Each cloud of rows lies close to a flat space through zero, with a little noise off it, and is much wider in some directions of that space than in others. After each cloud: how many dimensions does that space have?

[[ -3  -1  -9  13   8  -2   3  -3   5  -4  -8   1   3  17   8  -2  -9   5
   -2  -4]
 [  0  -1  -3 -12  -1   3  -7  -4   6   8   6  -8  -8  -1 -15   1  -3  -6
   -8   8]
 [ -3  -1 -12   6  10   1  -2  -8   9   3  -4  -5   0  21   0   0  -8   2
   -6   0]
 [ 12   3  48  11 -21 -26  10  30 -12 -15  -3  22   6 -51   6  -6  14   6
    7  -4]
 [ -1   3  -5  17   2   2  10   4  -7 -12 -13  17   0   8  25  -2   0   9
    6 -10]
 [  1  -3  11 -31  -9   8 -12  -1  -3  17  19 -12  -4 -25 -27   6   7 -12
    0  10]
 [  4   0   2  -3   6 -13  -5  -8  17  12   5 -14   5   7 -23  -5  -9  -5
   -9  10]
 [ -4  -5 -12 -33   5  18 -17 -18   5  24  21 -27   3   8 -32   9  -1 -19
   -2  10]
 [  1  -2   5 -23  -9   8 -10   7  -2   4   9  -3 -24 -33 -13   5   7  -2
   -7  12]
 [ -1   1 -10   4   7  -1   0  -8   8   4  -2  -6   4  18  -1  -1  -5  -3
   -3  -1]
 [-13  -4 -45 -18  19  29 -14 -30   9  20   9 -25  -5  44 -13   8  -9 -10
   -6   3]
 [ 16   6  33  33  -7 -43  16  22   6 -17 -17  22  10 -19  11 -16  -1  12
   -1  -4]
 [  3   4  12  31  -5 -16  18  17  -8 -23 -20  25   4  -9  30  -9   2  15
    7 -13]
 [ -3   1 -22  13  12   4   3  -8   7  -6  -9   2  -7  28  13  -3 -10   7
   -5  -3]
 [ -4   1   4  20   0   5  14   6 -16 -15 -10  14  19   8  31   2   5   6
   16 -20]
 [  1   0   9   8  -4  -6   5   7  -4  -4  -4   8   4  -7   7  -2   3   3
    3  -2]
 [ -2   0   7   7  -6   7   7   3 -15  -6  -2   8  21   0  14   2   9  -1
   16 -13]
 [ -1  -1  22   8 -12   6  13  10 -24  -9  -1  15  29 -14  16   4  15  -3
   23 -17]
 [-11   0 -26   3  10  24   0 -16  -9   0  -1  -5  12  34  15   5  -2  -4
   10 -13]
 [-12  -4 -27 -17   8  34  -9 -22  -7  14  11 -17  12  26  -4  12   1 -12
   11  -6]
 [ -2   1 -14  28  13  -9  10  -9   8  -6 -14   0  18  41  16  -5 -12   7
    4 -13]
 [ -7  -1 -36  -9  20  12  -9 -27  16  18   6 -24   1  47 -15   4 -14  -7
   -9   4]
 [ 10   7  46  51 -19 -35  34  40 -23 -42 -29  48  24 -34  50 -12  13  21
   20 -26]]
 => 4

[[ 12  -6   7 -19  -3  22   5   4  11   1  -8   7  -8   0   1   0  -9 -16
    7  13]
 [  5   1 -19 -19  -5  16   8   1  25  -7 -27  11  -3  -4 -14  -6 -11  -9
   23  -8]
 [ -2 -11  26  20   8 -19 -13   4 -33  10  38 -10   4   9  21   4  15  17
  -30  10]
 [-18  -2  -6   7  22 -14   2   8   3 -31 -16  14  -9  -4 -14 -17  -6  -7
   19 -29]
 [ -7 -12  41  21  15 -16 -12   6 -38   4  39  -8  -7   7  23   5   8   1
  -32  18]
 [-25   3  20   2  24   5   4   6  -2 -33 -17  14 -26  -4 -12  -9 -16 -37
   13  -8]
 [ 18 -10   1 -13  -8  10   2   6   5  13   4   0   4   4   9   2   2   6
   -3  10]
 [ -6   7 -23 -16   3  14  11   2  30 -23 -39  15 -10  -8 -25 -11 -17 -21
   34 -21]
 [  8   1  -3   7 -10  -7  -5  -4  -7  20  15 -11  13   3   8   6  11  21
  -13   7]
 [  8 -10   9   3   1  -8  -4   4 -11   8  18  -3   4   6  14   1   8   9
  -13   7]
 [-21  -4  15  28  19 -27 -10   2 -25 -12  20  -3  -2   3   5  -5   9   8
  -12 -11]
 [ -4  -2   9  11   3 -10  -4   1 -14   1  11  -3   2   4   5   2   5   6
  -10   2]
 [-14   2   8  12   9  -8  -3  -1 -10  -8   4  -1  -4  -1  -1  -1   0  -4
   -3  -5]
 [  2   7 -15  -4  -8   4   3  -5  10   4 -10  -2   6  -2  -7   3   0   3
    6  -3]
 [-12   8   2 -13   9  20   9   2  16 -23 -29  14 -20  -6 -18  -6 -19 -34
   22  -3]
 [ 24 -11  -8 -13 -13   6   1   4   8  18   6   0  12   5  10   1   7  15
   -3   8]
 [-50  35 -24  17  15  -4   7 -13  18 -44 -49  12 -16 -18 -46  -9 -18 -30
   35 -39]
 [ -1  -9   8 -11  11   9   5   9   7 -17 -13  13 -14  -2  -3  -8 -11 -20
   13  -5]
 [  9  -7  -6  -3  -3  -2   0   4   2   5   5  -1   6   3   5  -3   5   9
    0   0]
 [  8   5 -11 -13 -10  14   5  -4  13   7 -11   0   2  -1  -6   2  -4  -3
    7   6]
 [ 12 -10  -7  -7  -3  -1   1   6   7   7   3   2   7   3   3  -2   5  10
    2  -2]
 [ 15 -29  27  17   6 -29 -17  14 -38  21  56 -11  13  15  37   2  24  36
  -36  13]
 [ 27  -9  -5 -38 -11  34  13   6  29   6 -21   9  -6   0  -2  -1 -13 -17
   17  15]]
 => 4

[[-22  10 -31  -2  -7  -2   6  12  35   7  -9 -16 -13 -17  13   5 -10  -6
   -1  -5]
 [  7  10  -7  -3 -19   7  15  -9   0 -19  14   2 -17   3   6 -19  33   5
   23   9]
 [-15   4  -1   1 -20  -1   2   2   7  -6  11   2   3   7  -7  -8  16  18
   16   0]
 [-24 -11   2  -3  -9 -10 -21  10  17   2  -1   7  20  24  -6  16   4  39
   -7 -21]
 [ -1  -2 -18  13   4  -8 -13   9   7 -28  -5  -8  -1 -10  10 -12  -1 -10
   -9   3]
 [ 16 -17  36 -16  16  -4  -5  12 -29  36 -20  -1  13   0  -6   0 -18 -13
  -19  10]
 [ 13  13  -7   1   4  17  11 -24  -3 -25   9   6 -17 -12   0  -9   7 -28
   19  -3]
 [  3  -7  11  17 -12  -1  17   1 -10   0  24   1   4   2  -2 -15  20  11
    7   7]
 [  4  25  12   4   3  15  21   3 -15  -2  -4  -3 -19  -7  -5 -19  -4 -37
    5  12]
 [ 16  -8  12  -6  10  -3   0  -2  -9  12   5  -8 -12   0   9 -13   4  -1
   -7   8]
 [ -4  23   4  -7   8   6   9  10  36  12 -28 -12 -12   9  12   6 -10   2
  -18  -8]
 [ 24   4   4   0 -15   8  24 -18 -22   6  25   6  -8 -19 -13 -12  22   4
   28  20]
 [  7 -11  10   4  -6   0  33   7 -11  23   6  -6  -3  -2  14  -9  10 -13
    0  13]
 [-15  20 -13  17   8  -2 -19  -1  -2 -16  -5   2   7   3 -17   9 -28  -1
   -2   2]
 [ -5 -21  10   7  -2  -3   6   7 -14  12  11   0  16 -19  -9  -5  -5 -17
    2  -3]
 [ 17  10 -20  -4   1  11  25 -19   2   0  -8  -5  -8 -34   2   2 -12 -30
   19  17]
 [ -2   5 -14  23  -2  -8  -1  -4   6 -23   6  -6   8  -6  -1  -9  -6   6
    6  15]
 [  0  26  22  -8   2  12  -1  22  -2  21 -19   9 -10  17 -12  15   1   4
  -24 -15]
 [ 26  -4  19 -29  -3   0  -1   1 -14  17 -22   2   3  -6  -6  -2   6   4
    3  16]
 [ -1 -15   2  12 -15   5  49 -15   8   6  28 -11  -2 -20  13 -25  19 -17
   32  10]
 [ 18  -5  -8  -5   7  -1 -10  -5 -25   2   6  -2  -8 -26  -5  -4  -7 -19
    1  11]
 [ 18   3  25 -14   8  13  13   9  -6  19 -15   1  -8  -4   2   0   3 -19
  -14  -6]
 [ 16 -23   6 -12   9  -9 -20  -4  -4   3  -3   3  12  -2   2   7   1  15
   -9  -5]]
 => 12

[[-11  11   0   1  11  10   6  30  -4  16   2  -3  -7 -15 -16 -12 -13  -2
   -6  19]
 [  1  -2   5   1  -4 -11  -9 -16  -8   2 -17   0   1   0   2  20  -1  15
  -10  23]
 [  8  19   5   3  -5  -2  -1   5 -23   7   2   5 -10  -4   2  16  15  11
  -15   8]
 [  8 -16   9   7  11   1  -1  -2 -13 -11  10  14  -7   4  -5  16  21   4
   -2  -4]
 [ 17  -9   5  -2  -9  19   0   0   4  28  26  29   1  -9  30   0   8  15
    6  -3]
 [ -4   8 -11 -21  -6  10   2  16   8 -22  -6 -17 -10  14   1 -11   9 -22
   -6   2]
 [-12 -11  13   7 -11  10   5   6  10  14  16   6   4 -13  29  -9  11  19
   23 -16]
 [  2   1 -15  -2  -9   0   0  -9   3 -11 -12  -2  -2  -4  -7  11  -5  -4
  -11   9]
 [  1  -3 -11 -18   7   3  -7   1   7  -8  -2  -8  -5   9 -11 -23 -27 -24
   -9  -6]
 [  1  21  13  11   6  -7   1   5  -2 -12 -12  -7  -5   7  -8   1  23  22
   -6   2]
 [-18   0 -11  16  -4 -17  14 -15 -30  -3 -35 -22   0  -6 -23  23 -11  -4
  -21  19]
 [ -6 -19  -4  20   8   2   7  11  -3  25  17 -16  10   2  10 -14   7   2
   11   8]
 [  1   6   6  26   4 -10   0 -12  -8 -10  -7 -12   3 -15   6  37  28  35
   -7  15]
 [ -9 -10  -8 -10 -11   1   2  -3   2  -5  -6  -9  -5   0  -9  -5   2 -13
   -2   8]
 [-23  15 -11   1  -2 -10 -13  22  -9  -9 -28  -8  -2 -15 -26   1 -26   0
    1  23]
 [-14  11  -7  14 -10 -15  -5   5  -4   0 -27  -9   9   9  -2  -8 -33   1
   -2  -7]
 [  8   6   5 -13  -8  13   2   8  19   9  14   7   2   5  23 -16  11   3
   10  -4]
 [-13 -19 -14  -2 -41 -17  -7 -15   7 -12 -13  -4  -5  12   3  -8 -10 -17
   -7 -13]
 [  5  -8  -4   2   8   0   1  17  -5  -1   7  -2  -4  24 -22   4   5 -27
  -10   4]
 [  5   3  -4  -2   8  -4  -4 -13   7 -15 -15  -5   7  12  -5  -6 -10  -1
    2  -6]
 [  7  12   6  -5  14  24  -7  18  -4  -8  14  -6 -10   7  -5 -10  19   0
    0 -24]
 [ 14  31   3 -29  -4   3  -4  10   1 -14   4  28 -17 -13  -7   6   0  -8
   -8   3]
 [-11  -1  -2  11   6  -7  14  -8   0  26 -10  -8  24 -11   6   0 -18   6
   18  19]]
 => 16

[[  3 -17   6  -6  29 -24  -4 -12  -6  15  30  -9  -6   3  -8  -8   3  39
  -23   5]
 [ -8 -10  -8 -12  -1   7  16   9  -6 -12   3   2  12  -4  -1   0  -3   3
   15   8]
 [ 10   7 -10   1   4   7   7   0   6 -25   8  -4  11   7   0  -4 -10   7
    4  -3]
 [ 16  -4  12   7   4  12  -4  -8  -9  -4 -13 -17  -3 -12  17  14  -6   9
  -22   0]
 [ 13   6  13   5  14   3  -6   2  -3   2   0  14   0  21 -20  -5   2 -14
  -20   4]
 [  1   1 -10   0  -9   1   6   1  -7  -2   4   3  24  15   4  -2  -6 -12
    3  -1]
 [ 15  21  11   9  -1  18   2   5   2 -25 -19  14  -5 -10   4  18   6 -17
    4   5]
 [ -4  -8  -9  -2 -12  -6   1  12   5   0   6 -11  -5  20  -2  -5  -9   8
   16  -6]
 [  1  16   1  13   3  -7 -13   8   0  -1  -5  14   3   7   8   2  13   7
   -8  -1]
 [ -7  11   5   8  -3  -9 -18  10  -4  -8  -1   3  -8   4  11   4  13  10
   -2 -14]
 [-24 -13   8  -5 -12  -4  -3   2   6  12  -4   6  -4  -7   7 -15  14 -25
    9   0]
 [-26 -10   8 -11   3  -9   9  10  12 -11   2  11 -32   1  12  12  31  18
   18  14]
 [ -8 -17   3  -1   9 -17  -3   3   7   1   5  10  -6  34 -26   7   3  10
   -9  -7]
 [  7  14 -14   6 -11   4   5   2  18   5   4  -4  -2  12   9 -14  -8  -8
   15   8]
 [-30  -2 -22 -13 -10 -18   4  -6   8  20  17   3  -4   4  -5  -9   9   5
   20  -6]
 [ 20  -3  10   5  12   3  -8  -4  -6   3  -5  -7  19  18  -6  -6   3   5
  -14   5]
 [-16   5  -6  -2   1   4  -6   8   3 -10  -6 -15  -7 -14   4 -10  -2  27
   -5 -12]
 [-11  -3  -5  -3  -6  15  -1   4  17 -16 -13 -20 -12   6  -2  -8  -4  10
    2 -11]
 [  1 -10   9   2   8   4  -8  -2  -5 -16  -1   5  -1 -16   2   7   7   0
   -3  -7]
 [-13   2   5  -8 -13 -30  17  -3  16   4   8   5   0   9   6   0   8  -1
   23   6]
 [-10 -25  -2   1  -5  -2   6  12  -3  -9  -7   8  -3 -23  18  15  -7   4
    3   6]
 [  9  -7   5  14   8   3 -24  10  -7   5 -12  13   9   2  -8  -2   7  -5
  -12  -3]
 [  4  -1   3  -3  -6   4  13  -6 -10   1   7  -2  -1   6   9  10  -9 -11
  -10   3]]
 => 15

[[-13   4 -14   0   0 -23 -16 -14 -11   3 -17 -14   0 -15  -2  -2 -26 -12
    4  -4]
 [  3  -6   2  -2   5  -2   5   5   8  -8   8   3   1   0   9   7  11   3
    3  -8]
 [  0  -6  -3  -4   9 -11   0  -6   4  -9  -1  -1  -6  -5  14   3  -1  -6
    4 -12]
 [  1   4  -1   3  -1  -2  -4  -1  -5  -1  -4  -1   1  -1   1   0  -4  -4
    1   0]
 [  2  -1   7   3  -4  10 -10  -2   0  -1  -9  -2  -5   1 -10  -3  -8 -10
   -8  -5]
 [  3  14  -8  -4  -3   3   7 -18 -21  20  -7   8 -11   4  -4 -24  -8   4
    3  26]
 [-21  -3 -26 -12  13 -42  14 -14  -7  12  -1 -11  -1 -20  15  -6  -6  15
   18  12]
 [  5   2   0   3   2  -4 -13  -8  -2 -13  -9  -2  -4  -3   5   2 -12 -17
    0 -12]
 [ 11  -2  16   7  -6  24  -8  12   9 -12   3   5   3  11  -7   9   6  -9
  -10 -13]
 [ -1   0   4   8  -5   1 -18   6   2 -10  -7  -8   7  -3  -6  11 -11 -14
   -4 -15]
 [  5  11   1   6  -2  -1  -4   6  -4  -7   3  -1  13   1   4   8   1  -2
    6   0]
 [ 11 -15  15  -3   7  13  13  16  24 -17  20  11  -1  11  13  14  29   8
   -3 -15]
 [ 12   4   8   6   1   6   0  11   6 -17  11   6  11   6  10  15  12  -3
    3 -10]
 [  4 -14  12   2   0  13  -1  11  16 -12   6   0  -1   4  -3  11   9  -4
  -10 -17]
 [ -1 -17   6  -7   4   7  10   4  15   3   6   2 -11   3  -2  -1  12   7
   -8  -4]
 [  1   0   5   0  -7  14  -6  -6  -5  10 -10   2 -10   4 -14 -11  -8  -5
  -10   6]
 [ -3   7 -11  -7   5 -13   9 -16 -12   9  -3   3  -8  -4  11 -15  -4   5
   10  17]
 [-28  -2 -14   4 -11 -16 -37 -19 -13  15 -42 -31  -9 -24 -31 -10 -55 -27
  -12  -9]
 [ 14   4   9   5   2   7   4  13   5 -15  17   8  12   9  12  14  18   2
    5  -6]
 [ -6  -4  -2  -4   1  -3   2  -4   0   7  -4  -2  -5  -3  -4  -5  -4   2
   -2   5]
 [  3  -1   7   6  -3   8   2  17   7  -5  11   0  13   4  -3  13  13   7
   -2  -3]
 [  5   0   9   7  -3   7 -12   8   5 -12  -2  -3   6   2  -3  11  -3 -11
   -4 -14]
 [ -3  -6   2   3   1  -4  -8   4   7 -11  -1  -6   3  -5   1  11  -3  -7
   -2 -15]]
 => 5

[[ -7  -2   5  -1  10 -13  -2 -16  -4   7   7   9  11  -4   4 -14   4 -14
   18  17]
 [  6  -3  -2  -4  17  -2  -3  -3   6  12   3  -2   3  -8  -2   1   2   2
   -5   1]
 [  6   1   4   8  20 -17  -5 -12   0  30  -7  -5  -3  -6   6  13   5 -12
   -2   1]
 [ 14  -1  -4   1  10   5  11 -11  12  16  -1   7  -1   4   2   1   7  -4
    0 -12]
 [ -3  -8  10  11 -12 -11   2   1  -6   5  -5   8  12   0  14   1   5  -5
   -3   4]
 [  5  17 -17  -8 -24  10   7  14  11  -4 -16   1 -12  20  -4   1 -16  10
  -15 -16]
 [ -6 -14   4   6   7  -4   9   0   0  31  -4   7  -1 -11  14   6  15  -7
    0   6]
 [-19   3  13  -5 -20   7  -7   6  -7 -34   7  13  10   4  -3  -8 -10   8
   20  16]
 [-13  -1   2  12  -8   4 -11  -7   0 -13  -5   2  -3   4   6   1  -2  -9
   13  -1]
 [-11  -5  -7   9  11  -8  11 -16  -9  22   0  -7   9  -1   0   0  30 -10
    8   4]
 [ -1  -6   3  10 -11 -11   3  11  -8  14  -7  -5 -10  -3  18   2  -1  -7
   -8   0]
 [ 11  -4  13   1  15  10  -1  -1  13  -2  14   7 -28   9   8   4   2  -8
   25  -8]
 [-11 -10  10   2  -3   6  21  -3  -6  12  12  12   0   5  11  -8  25  -5
   27   7]
 [  1   9  -7   0  -8   2 -14   3  -2 -17 -10 -10  -4  -4  -4  -4 -27   1
  -12  -4]
 [ -9   1  -4  -9 -22   7  10  12  -8 -12  -3  10  -1  -3  -2  -4 -10   4
   -1   9]
 [ 10  -2  -3   3   0  10  -2  12   6  -3  -2  -8 -20   0   1  12  -6   5
  -12 -15]
 [-20   4  -2  -7  11  -1  -5  -3  -8  11  -5 -13  20 -12 -11  -5   5  10
   -3  14]
 [  1  -7   2   6   3   2  -4  -4  -6 -13  16  -6  -1  -2   2  -7   6  -1
   14   0]
 [  0 -13  19   5 -13  -1   3   2   3  10   1  31  -2  -9  26   1 -13 -10
   16  11]
 [ -2 -14  19   9   8 -13 -14 -17   5 -10  26  25   8   6  14  -6  15 -13
   39  16]
 [-15  -6   6  -5 -10  -3   7   9 -10 -13   3   8  11  -1  -3  -7  11   3
    0  15]
 [ 13   2  -5   5  11  10 -10  13   4  -2   1 -27 -40  -2   2  10 -13   0
   -6 -19]
 [ -4  -4   2  -3 -18   2  11   9  -2  -7   6  10   5   9   7 -15   5   3
    5   3]]
 => 13

[[-46  26   8 -31  27 -11  -7   5   6  13  -5 -16  14 -14  -2  -6 -15 -22
   -9 -15]
 [ -9   1  22  27  22 -14  -8 -14   4  -7  -2  19 -23  15   0  17  15  -4
  -23   3]
 [-31   0   8  34 -13  -1   0 -15   8 -24  28  10  12 -33  -1 -21 -16 -16
    3  30]
 [  0  -2  14 -13 -55 -23  38  -4 -25  -2   7  20 -49 -26 -37 -41 -15  10
   19   7]
 [  0  15  14  12  43   3 -13   1  -4  10 -19  10  -4   9  21  -2  -2  34
   -2  -8]
 [-13  29  36  -8  -2  33  29 -31  21  -3  13   7  25  -3 -22   3   4   6
   -4  20]
 [ -8  -8 -10 -54  24  38  -4  19 -13  14 -43  14  16 -12  -9 -20 -21   0
    5  43]
 [ -2   3 -28 -21 -11  12   3 -11  12 -18  28  27 -34  12  13   6 -18 -14
  -17  11]
 [ 12   7 -23 -22 -13  22 -12   3 -28 -21   4 -41  30  -4  -3  -9  13  -9
    8  28]
 [ 24  -6   5 -38   6  13 -10 -44   7  -8  -8  27 -10  -3 -13  20 -10   9
   11  -6]
 [-20 -11   0   6 -12  -2  23   9  30  12  15  40 -14  13 -12  19 -21 -17
  -13  15]
 [-13  27  -8 -26 -36 -33 -17 -44  16  15 -10   0 -11  -5  -3  -5  -9  15
   -4 -22]
 [-24  -8  15  -3  -6  57  22  16   5  28 -25 -30  40 -34  13 -40   4   5
    1  -4]
 [ -4  20  -9  16   6 -10 -19  -8 -16  -3  -4 -18  21   7 -12  28   7   8
   12  12]
 [ 20 -12 -26  23  -6  25   3 -39 -16  32  14   8  -9   2   4  28 -23  -7
  -12 -45]
 [ -4 -44  -3 -31  19   6 -19   3 -11  -5  24  42   2  20  -3   2 -16  21
    2  24]
 [  9 -17 -15   3   4  -1   1 -18  11   5  -9  45 -14 -13   9  -2 -16 -34
  -19 -17]
 [ 34  -7 -17  23  17  11  -3  26  12  -9   3  23 -19  37  50   2  19  26
  -14  -5]
 [  0   1 -10   1   9  -4 -14  24   3   2 -26 -15  20 -21  10  10  -5  15
   40 -10]
 [ 11 -53   7  14  10  14 -28  21   1 -27  16 -26 -22  30  -6  19   5  15
    5  31]
 [-29 -12  -4 -14  -9   3  -8  -4 -13 -16   7   6 -24   6  -2  30  28  -6
   -2   3]
 [-15 -17  23  19 -14  -6   2 -27  -4 -19  40  24   1   8   3 -27  26 -10
  -35  18]
 [  0 -16  25 -47  12 -10  26  23 -20   3  16  15  14  16 -39  19  11   4
   18   8]]
 => 16
